The rows are grouped in 4 different ways at once. Each group adds its own fixed numbers to the row, and there is some noise. The rows also spread widely along 13 directions, which tell nothing about the answers.
Some rows, each with its group in each grouping after it:
[ 13   2  43   7   7  52   9  -4  16 -16  15 -12 -19  -5  -3 -12  21   9
  18  10  13   2  -6  -4 -41  19] | W K_631 K_315 J
[-19 -14   1 -31   5  11 -16   1  22  12  -2  -5   8 -10  20   4  15 -13
 -24 -18  20 -23 -20  61  -6 -24] | K K_631 K_392 L
[ 11  -7 -21  65   1  -8 -49  14  17  -8  13 -14 -42  10  18 -29  24 -12
 -13  16  -1  38  -7 -12  18  18] | T K_796 K_315 B
[ 13   3 -34   3  -3 -28   8  -3 -34  22  -8   0  19  19   1   9 -34  -6
  27 -23   2  22  15 -45  11  35] | K K_557 K_428 L
[  2  11 -17   1  19 -20   1   6  18  33 -10   7  13  28   8  13   0 -11
 -10  34   2  48 -17 -41   8 -40] | W K_557 K_116 B
[-17 -19 -21 -31  25  -3 -12 -13   4  74  25  27 -12   5 -54  15  27 -22
  -4   2   6 -62 -11  -6   5 -20] | T K_987 K_116 J
[ 24  14  54  18   0   7  20   3 -21  -4   7   5  -1   6 -20 -11   3  -9
   7  35 -27 -28  40  26  -9  20] | K K_154 K_428 L
[  8   1  19  60 -37 -15  18 -10  -6 -34 -21  11   2 -21  10 -11 -14  -3
 -19  -4 -19 -19  14   9  51  22] | K K_726 K_392 J
[  3  38   8  13  -3 -12   8   7   1  15   9  38  10 -25 -21  50   0  29
 -17   6 -35  24 -26 -37  20 -42] | T K_796 K_428 J
[ 16  -1  11 -34   9  -8  -1  23 -12  21   6   1 -27 -13   6  21  15  17
   6  -9 -31  -6   3  12 -12   4] | K K_987 K_428 L
[  3  -8  -2  38   1   6 -12   4  11 -27  14  -9 -48  -9   5   0  23 -10
 -21 -32   3 -13 -21  20  14  19] | K K_154 K_392 L
[ -6  16 -12  36   4 -50   3 -11 -31 -34  30   8  11  13 -18   2 -28 -18
 -23   9 -14   9  17  -3  48 -18] | K K_726 K_116 L
[ 39  23  35  61 -10  21  24 -16  -6 -28   5  26  19   4  -4  -8  -9  27
  17  31 -33  37  27 -31   2   9] | K K_796 K_428 B
[ 14 -31  16 -12   8  50  21 -11  27  38  -8  24 -29  -9  -1   2  49  30
  21 -25  -8 -38 -20 -22  -6  16] | K K_726 K_392 B
[-15  25  49 -12 -11 -20  27 -11  22 -10 -20  -6  21  -3  21 -11  -2  -4
 -25  40  22 -18   3   0  18 -51] | T K_796 K_116 B
[ -5  -7   7  -8 -21  -8 -16  18  -1  20   1  -9 -42 -31  27 -11  22  42
  24  -8 -11 -17  -4 -46   9  27] | W K_796 K_428 B
[  6 -39  -4 -35  13  26   3  -3  50  26 -27  -7  -1   8 -17  -3  20  -6
  21 -15  24 -17  11  -6 -49  38] | K K_726 K_428 L
[-14 -22 -32  39 -10  28 -18 -38   0   9  32  39  17 -12  -7 -20   4  21
   7 -32   8 -22 -24 -17  40 -12] | K K_726 K_315 J
[-15   5  13 -38 -13  -1  -6   5   6  31 -15 -21  38   5  -9  18 -20 -40
   2 -12  39 -19  -1  24 -29  13] | K K_726 K_428 L
[ -4 -12   0  48 -38 -26  -8  -4  37 -47 -22   7  -4 -41 -11   2  -9  13
 -25 -14 -17  -8  32   2  12  29] | K K_796 K_428 L
[ 31  18  39   4  29   5  49 -12 -14  -8  -1   6  -9  28   1   1  10  -7
   3  32 -11  -4   3 -11  -3 -17] | W K_987 K_392 L
[  7  15  -6   4  17 -33  28   1  -1  -2 -11 -19   0  35 -22  28 -28 -53
  -3   4  23  24  -2 -26  -5  12] | K K_154 K_392 B
[ 27   6  30   5 -27  14  39  12   8   0 -51  12  30 -13  36  24 -16  19
  11   0 -23  34  13   6  -8  21] | K K_631 K_392 B
[-18   2 -18 -18   2  -4 -34  16  12  28  10  -6  -5  -8  13  12  13  -5
 -14 -13  13   6 -48   7   9 -27] | W K_726 K_428 J
[  9  18  36 -63  33 -23  13  16 -18   3   7 -35 -25  18  32 -21  11   8
   7  29   5  -4   5   7  -9 -25] | T K_796 K_428 B
[ 25  -8   6 -20  27 -26  58  -9 -33 -13 -16  16  -1  17 -15  11 -12   4
   6   4 -40 -19  36  14  11   6] | W K_631 K_392 L
[ 28  27  48   8  -5   8  43   4 -21 -18 -10  -9  -7   2  14   8  -2  11
  10   6 -11   5   7 -14  -7  12] | W K_557 K_116 L
[ 26 -14  13  28  -7  10  30 -20  -1   9 -25  18  17  11 -15 -16 -10 -15
  16  18 -10 -20  36  -3   1  36] | K K_987 K_392 J
[ 32  28  44  47 -28 -18  11  24   7 -24 -47 -17 -10  -6  16  11  -9 -17
 -17  21 -23  31  15   2   0  41] | K K_796 K_428 J
[  5  14  12  28   1 -22  21 -14  20 -38  -5 -11   7  14 -19  -2 -18 -15
  -5  30  13  23  24 -36  -9   0] | W K_796 K_116 B
[ 20  -8 -15  28   8  22  -9  12  10   4   1   2 -28   3   5   8  16  -4
   7 -27  -3  22 -27  -6  -5  30] | K K_154 K_392 J
[ -6  -2  17 -22  21  22   7 -34  -5  -9  40   1  42  22 -10 -50 -16   4
  36  25  37 -20  30  -3 -26 -17] | K K_154 K_428 L

New rows. What belongs after each?
[ 12   2 -16  33   1  15  -9 -29 -53  10  40  23  42  25  -8 -39 -29   1
  39   1   0  -1  18 -13  25  16] | K K_726 K_428 J
[ 13   6   6 -14   6  21   4   0   6   3   0  11  37   9  35  -8  -6  31
  23   3   3  44  -7 -12 -14 -19] | K K_726 K_428 L
[  6 -19 -14  22  -9   7 -38  33  20  10  -9 -23 -63 -13  21   5  38 -15
 -16 -40   1  -3 -36  25   4  41] | K K_154 K_116 J
[-23   1  14   4 -18  38 -18  -7  49  39 -10   8  22  -8  22   2  19 -12
 -11   2  42  -3 -49   1  -6 -38] | K K_154 K_315 B
[ -2  30  40  29 -24  12  20 -21 -12 -21  21 -29 -12  -6 -18   2 -19 -15
  16 -17  39 -16  -1 -51  -9  40] | K K_557 K_428 B
[  2 -31 -28 -33  26 -10   2  -4  13 -27  10  -2 -15   0  23 -30   7  40
  13 -16  -4  -1   5   5  -2 -19] | W K_154 K_428 L
[-25  29  16  45 -33 -10 -15 -31 -14 -32  33  -1  37 -14 -12 -20 -33 -13
  -6   3  32 -22  13 -10  22  -3] | K K_796 K_428 L
[ -2 -23 -38  11 -14  17 -66  17   4   5  23  -3 -13 -24  41 -25  18  29
  10 -34   0  19 -15  22   5  17] | K K_796 K_116 J
[ 18  -8 -13  52  36  33 -13 -16  20  10  31   6 -42  27 -38   2  39 -28
 -10  -6   7   4 -20 -20 -10  17] | K K_557 K_392 L
[ 36  -3  11 -36  17   8  20  15 -28  26 -12   5   6  17 -24  32  -3 -16
  12 -21 -34 -13  19  49 -30  33] | K K_726 K_428 L
[  2 -11   3  -1  -8  -4  41 -29  12 -38 -17 -17 -18  -9 -15   7 -17  -9
   4 -40  28 -33  -5 -22  -5  22] | W K_987 K_315 J
[  8   6 -16  23 -20 -31  29   2   0 -18 -52  -5  20   5  13  24 -34 -18
 -13 -23   6  28  -3  -9  26  21] | T K_631 K_116 J
[  2  -5 -12   4 -14 -32  -6  29  44   1 -22   6 -26 -32 -13  46   6  17
 -13  -7 -27  37   9 -41  -9  18] | K K_796 K_116 B
[  4  29  12  31   4 -10  16 -14  -9 -40  17  -4 -19   0  17  -4   2  14
 -13   0   7  12 -30 -34  31 -27] | W K_796 K_116 J
[  6 -13  -5 -60  37 -18  15   4  36   1 -23  -1   6   5   0   4   5   4
 -14  15  -2   7  10  23 -22 -35] | T K_796 K_392 J
[ 46  -8  -2  -2  37 -16  45   3   2 -31  -2  10 -32   9 -20  14  -2  26
  16   9 -43  38  32 -34 -15  17] | T K_987 K_392 J
[-16   8 -22  12 -34 -28  13 -11  -4 -31 -13  -4  24 -27  -3  30 -51   4
   2 -52  15  16   0 -31  17  29] | K K_631 K_428 J
[ 30  13   9  19  -8   6  17   1 -37 -11  18   0 -16  -6 -31  33 -14  -5
  19 -36 -23  -6  15  -3 -16  54] | K K_987 K_428 L
[ -3  24  18  16  -3  27  -2  -1  21  50   1  32  35   2  -2  22   6  -4
  -2  29   7  26 -36 -28  -2 -42] | K K_154 K_315 J
[ -8  -9   8 -16  -8 -10  -8  -6   5  -2  -8 -22  10  -2  -7 -15 -13 -28
 -10  -9  20 -36  26  39 -13  18] | K K_557 K_428 L
[-26  -2 -14  27 -32 -12 -11 -14 -30  26  21  21  12 -19  10 -16 -11   9
  17 -20  13 -39  -5 -33  50  10] | K K_154 K_392 L
[  6 -10  23  -8  15   5   4  -8   3  14   6  -7 -41   5   0 -32  35   8
   5  11   4 -49   4  -7   7   5] | T K_796 K_428 B
[ -8 -13  -8  26   7 -40   7   3  38 -20 -25   3 -21  -7   7   5   9  -4
 -34  14  -8  16   8 -19  27  -6] | K K_631 K_392 L
[ -8 -16 -15 -35   1 -29  -4   6  11  17 -26 -10  33  10 -14   4 -29 -37
  -9   3  13  -6  20  36 -10   3] | T K_726 K_315 J
[ 35   5   6  31   7  30 -16   2   0 -38   4 -18  -9  17  52 -40  11  14
   4  -3   3  38 -10  34  -3   1] | T K_796 K_428 B
[ 27  14   7   5 -27 -11  18  12  -4 -29 -44  -7  29  -9  21  27 -34   1
  -2 -29 -14  31  15  31 -14  29] | K K_796 K_428 L
[ -2  30  56  25 -13 -12  13  -4  -6 -21  24  12  19  -9   9 -15  -5  14
  -8  57 -19   9  25 -12  27 -34] | K K_726 K_116 B
[ -4  25  36  12 -13  -8 -12  22 -39  32  21  -1 -21 -13  -9  11  15 -17
  -8  23 -22 -31  -3  18  21  10] | W K_631 K_116 J
[ 36  32  25  19  12  -8  13  11 -27  -1   8   9   4  15 -11  11  -8   5
   6  36 -40  35  22  -7  -3  -1] | T K_796 K_428 B
[-10   1  22  30 -27 -25  -8  22  21   9 -13  11 -26 -30  58 -23  23  40
  -7  36 -22  13  -5 -43  51 -17] | K K_154 K_392 B
[ -1  -9   0  -8 -13   8  24 -14  -7  20  -9  47  46 -15   0   5 -11  27
   8   2 -26 -31  11  19  19 -29] | W K_154 K_392 L
[ 23  44  17 -19   7 -10  34   5 -48 -13  13   1  42  14   2  32 -42   3
  14   5 -15  42  12   0 -16 -16] | W K_557 K_116 L
[  6  -3 -22   0  -3  19  -1  -7  -1  18  11  10   9   0  16  10  -3  13
  20 -27  14  18 -25 -24   1  -3] | T K_987 K_392 B
[ 21  45  44   8   3  -8  30   3 -25   2   9   8  33  12 -25  42 -28 -31
  -3  34 -16  24  19   4 -19  -6] | K K_987 K_392 L
[ 31   9  -8  38  25  12 -32   9 -24  -7  32  -6  -2  35  18 -32   1  -9
  14  22 -12  56  -1   9   4   9] | K K_726 K_428 J
[ 10  29  57   6 -20  -4  22  25 -26  -5  20  -3 -35 -35   2  12   4  30
  23  11 -28  -5  11 -45   1  35] | K K_154 K_392 J
[-40  -8  17  -1 -17 -23 -28 -16   4 -10  37 -15  23  -8  18 -66 -16  -2
   8  44  36 -25  37 -12  23 -10] | K K_726 K_392 B
[  4  18  22  14 -25 -16   3  16  13 -34 -20 -22  16 -10  10   6 -28  -9
  -5  10   3  34   8  -2  -9  17] | W K_726 K_428 J
[  0  -1  31 -34 -20 -15  35  19  24 -16 -18 -10 -21 -37  -9  41  -2  28
   5 -23 -14  -3  14 -30 -20  26] | K K_726 K_116 B
[ 16 -11 -17  -9   0   2   3   2 -12  35 -28 -11  13  28 -12   6 -13 -39
  15 -26  17 -12  -7  11  -7  43] | T K_726 K_428 J
[-16 -14   4   3   5   2 -31 -18   6  -9  47 -34 -29   2 -54 -29   2 -37
  13  -4  39 -51  33  -3 -32  53] | K K_796 K_428 B
[  8  -4   7 -13  -6  -8  30 -16   3  11 -37  28  63   9  10  -1 -24   6
  -1  11 -10  -3  20  15  14 -25] | K K_726 K_428 L
[ 26  -4  13  -7  -8  10  15   0  -3 -20  -6 -16  -1   1  50 -29  -8  38
  42  -3   5  34  14 -35 -14  25] | K K_987 K_428 B
[ -9  -4 -14  28   3 -19 -44  -8   8 -38  46   5  29   3   8 -45 -19   6
 -11  41 -10  38  33  24  19 -35] | K K_726 K_428 B
[ 21   9 -21  60 -28  11   7   7  -6  30 -31  14  14   8 -23  38 -23 -29
  17 -27   2  30 -17 -42   1  58] | T K_154 K_315 J
[ 10 -27 -18 -32  23  20  12  -9 -12  27  -5  -2 -18  16   4  -5  20  11
  29 -40   7 -31 -13   0 -12  25] | W K_631 K_428 L
[  3   9 -14  15   1 -31  19   7  26  22 -40   6 -21   4 -19  57   6 -33
 -35 -12  -6   5 -34 -23  16  -5] | W K_796 K_392 B
[  9 -23 -45 -18  24   8   5  -3  25  26  -9  16  18  17 -28  29  -6  -8
  14 -19   1  29 -13 -19 -24   5] | W K_726 K_392 J
[ 23  20   7  11  32 -14  44 -28 -35  -2  -8  -3   4  52   4 -16 -14 -30
   7   7  21  -4  -8 -28  25  -3] | K K_796 K_392 J
[ 33  -2  -7 -11  49   8  23 -10 -11 -22  10 -14  -6  49   1 -15  -4 -13
  19  -7  12  22   2   9 -26   4] | K K_154 K_428 L
[ -1  13  19  32 -15 -25  22 -18  -6  14 -10  18   0  -2 -25   5  -6  -8
  -5  17 -10 -31  15 -41  33   7] | K K_796 K_428 B
[-18  15  22  13  -8  29 -29  -8   8 -21  50  -9 -28 -32  -6  -8  27  10
 -17 -24  22 -34 -31  22   2 -15] | T K_796 K_116 J
[-16  -4  17 -54   3  21  -9  18  26  54   0 -17 -25 -11   8  22  32   0
  10 -21  30 -16 -43 -21 -25   0] | T K_726 K_315 B
[ 12   1  22 -23  29  37  17   5  17  28  11  -3 -55   7  -4  27  51   8
   5 -17   1 -10 -55 -25 -19 -10] | W K_726 K_315 B
[-22  -4  -4  11 -37 -41   7  -8 -11  18 -27   6  24  -5  13   1 -22 -22
 -19  -9   7 -38   3   6  59  -3] | K K_726 K_116 B
[ 23  38  43  19  -9   8  27   6 -32 -25  18 -15 -27 -14  -9  16  -9  16
  18  -8 -17   8  -1 -39  -8  30] | W K_557 K_428 J
[-11 -14 -27   5   9 -32  -3 -25  17 -23 -13 -16  12  24  34 -38 -17 -17
 -13   3  37  10  -1  -3  28 -26] | K K_796 K_315 B
[ 13 -23  -2 -12  12  25  22 -16  22  27 -40   0  19  33  33 -31  10   4
  24  14  20   3  -4 -12 -10   0] | W K_631 K_428 B
[-15 -18 -18   3   8  -9 -41   1  36  19   2  -5  27  18 -22 -29  -6 -42
  -7  47  20   1  20  27 -20 -10] | W K_154 K_428 J
[  8  -6 -26  37 -33 -12  -5   4 -23  -9  -2  15  -1 -18   0  24 -13   3
 -10 -44 -32  -4  -7  22  40  18] | W K_726 K_116 B
[ 19  16   0  19  -9  -3 -10   8 -19   1  22  24  29 -12  -4  16 -26   6
   6  17 -34  39  18   9   1  -4] | K K_987 K_392 J
[ 19  -3  34  -8  -3  17  14   4  24 -26 -12  -2   7  -6  41 -24   7  40
  12  18 -12  27  13   2  -8 -10] | K K_726 K_428 B
[ -2 -13  11  13 -12  22 -12  -9  13 -29  21   9  15 -25   2 -29  -6  16
   7   1  -2 -11  23  32  -6   5] | K K_154 K_392 J
[ 13  -7  17  20  12  51 -28   6  37   3  30  -2 -17   1 -28  13  31 -20
  -7   3  -1  17 -11  30 -45  10] | K K_726 K_315 B
[ 40 -20   4  12  20  -1  40 -10  10 -36 -19 -11 -36  19  -7  -1   3  -7
   4   0 -21   6  21   0 -16  25] | W K_987 K_315 B
[ 14   2  37  -2  18   8  12  -4  20  -8 -14 -13  -5  16   4 -17  17 -23
 -12  28  10 -15  17  28 -21   3] | K K_796 K_392 L
[ 16  18  14  27 -21  31 -14  14   8  35 -16  22  30  -5  48  17  10   8
  -4   6  -9  43 -36  11   4 -27] | K K_987 K_315 L
[ -1   1  -6  42 -37 -18  -9  -6 -46  31  -6  27  47   0  15 -22 -30  -7
   9  23 -21  -8  31  10  55  10] | T K_631 K_315 B
[ 12 -10  -6  -5   4   6  -9  -1   8 -28  15 -15  -2  -5 -24   7 -14 -14
   6 -20   2   4  30  31 -38  35] | K K_796 K_392 B
[ -9 -15  -5  10 -33  -3   5 -13 -14  24 -14  23  23 -14  23 -14  -9  19
  13  -5  -9 -27  -1 -12  43  -3] | W K_726 K_315 B
[-11  -2  21   4   0 -16 -29  13 -11  15  20 -26 -33   6 -11 -16  11 -54
 -24  17   6 -45   7  57   8   9] | K K_154 K_315 B
[  7  14  -1  11   7   5 -33  16   7  18   1  -3   6  13  32  -9  15  -2
  -6  23   1  31 -20  11  -4 -21] | W K_796 K_428 L
[ 12 -15  24  14  -1  40  18 -15  19  24 -11  23   1   0 -47  15  24 -18
  -5  -8  -5 -50   4  23 -18  20] | T K_726 K_315 L
[ 12   5  27  34  -8   9  -6   6 -13  -3   8 -15 -25  11  14 -32  16  -7
  12  20   2  -8   0 -12  13  30] | W K_726 K_116 J
[ 11   7  19  53  10  17  -5  -2  46 -21   7  -4 -27   2 -22  12  21 -17
 -28  13   2  31  -8 -16 -20   1] | K K_557 K_315 L
[ 16 -17 -31 -16  13 -38   2 -14 -54  14   0  -6   6  33  -6 -28 -26 -24
  17 -11 -10 -36  40  29  26  28] | K K_796 K_428 B
[ -8   6   3  18 -18  14 -14 -18   7 -23  41  19  14 -36 -31   4 -11  35
  18 -17  -2  -5  21 -30 -15  15] | K K_796 K_428 L
[-39   9   0   4 -35  -4 -37   3  11  22   9  -4  45 -17  31 -16 -21 -10
   5   7  45   1  -9  -5   9 -12] | K K_154 K_392 L
[-10  20  14   4 -24 -23   3  15  -4   7   2  -7  19  -8  19  -2 -26   2
  21  31   8  25  11 -44   4   4] | W K_154 K_392 B
[-25 -42 -39 -54  14 -25 -16 -17  12  49 -11  20   7  -5   1 -19  18   8
  -9 -18   4 -69   5  27  25 -28] | K K_796 K_428 L
[  4   7  41   5  -3 -28  47   7  30   1 -46   1 -23  -4  13  17  11   6
 -15  33 -16  13   4 -50  17  -7] | K K_631 K_315 B
[ -6  27  15  -2 -11 -27 -18  25  -5   7   7   4   6 -16  55   0  -1  23
 -13  30 -14  42 -17  -9  31 -49] | K K_987 K_116 J
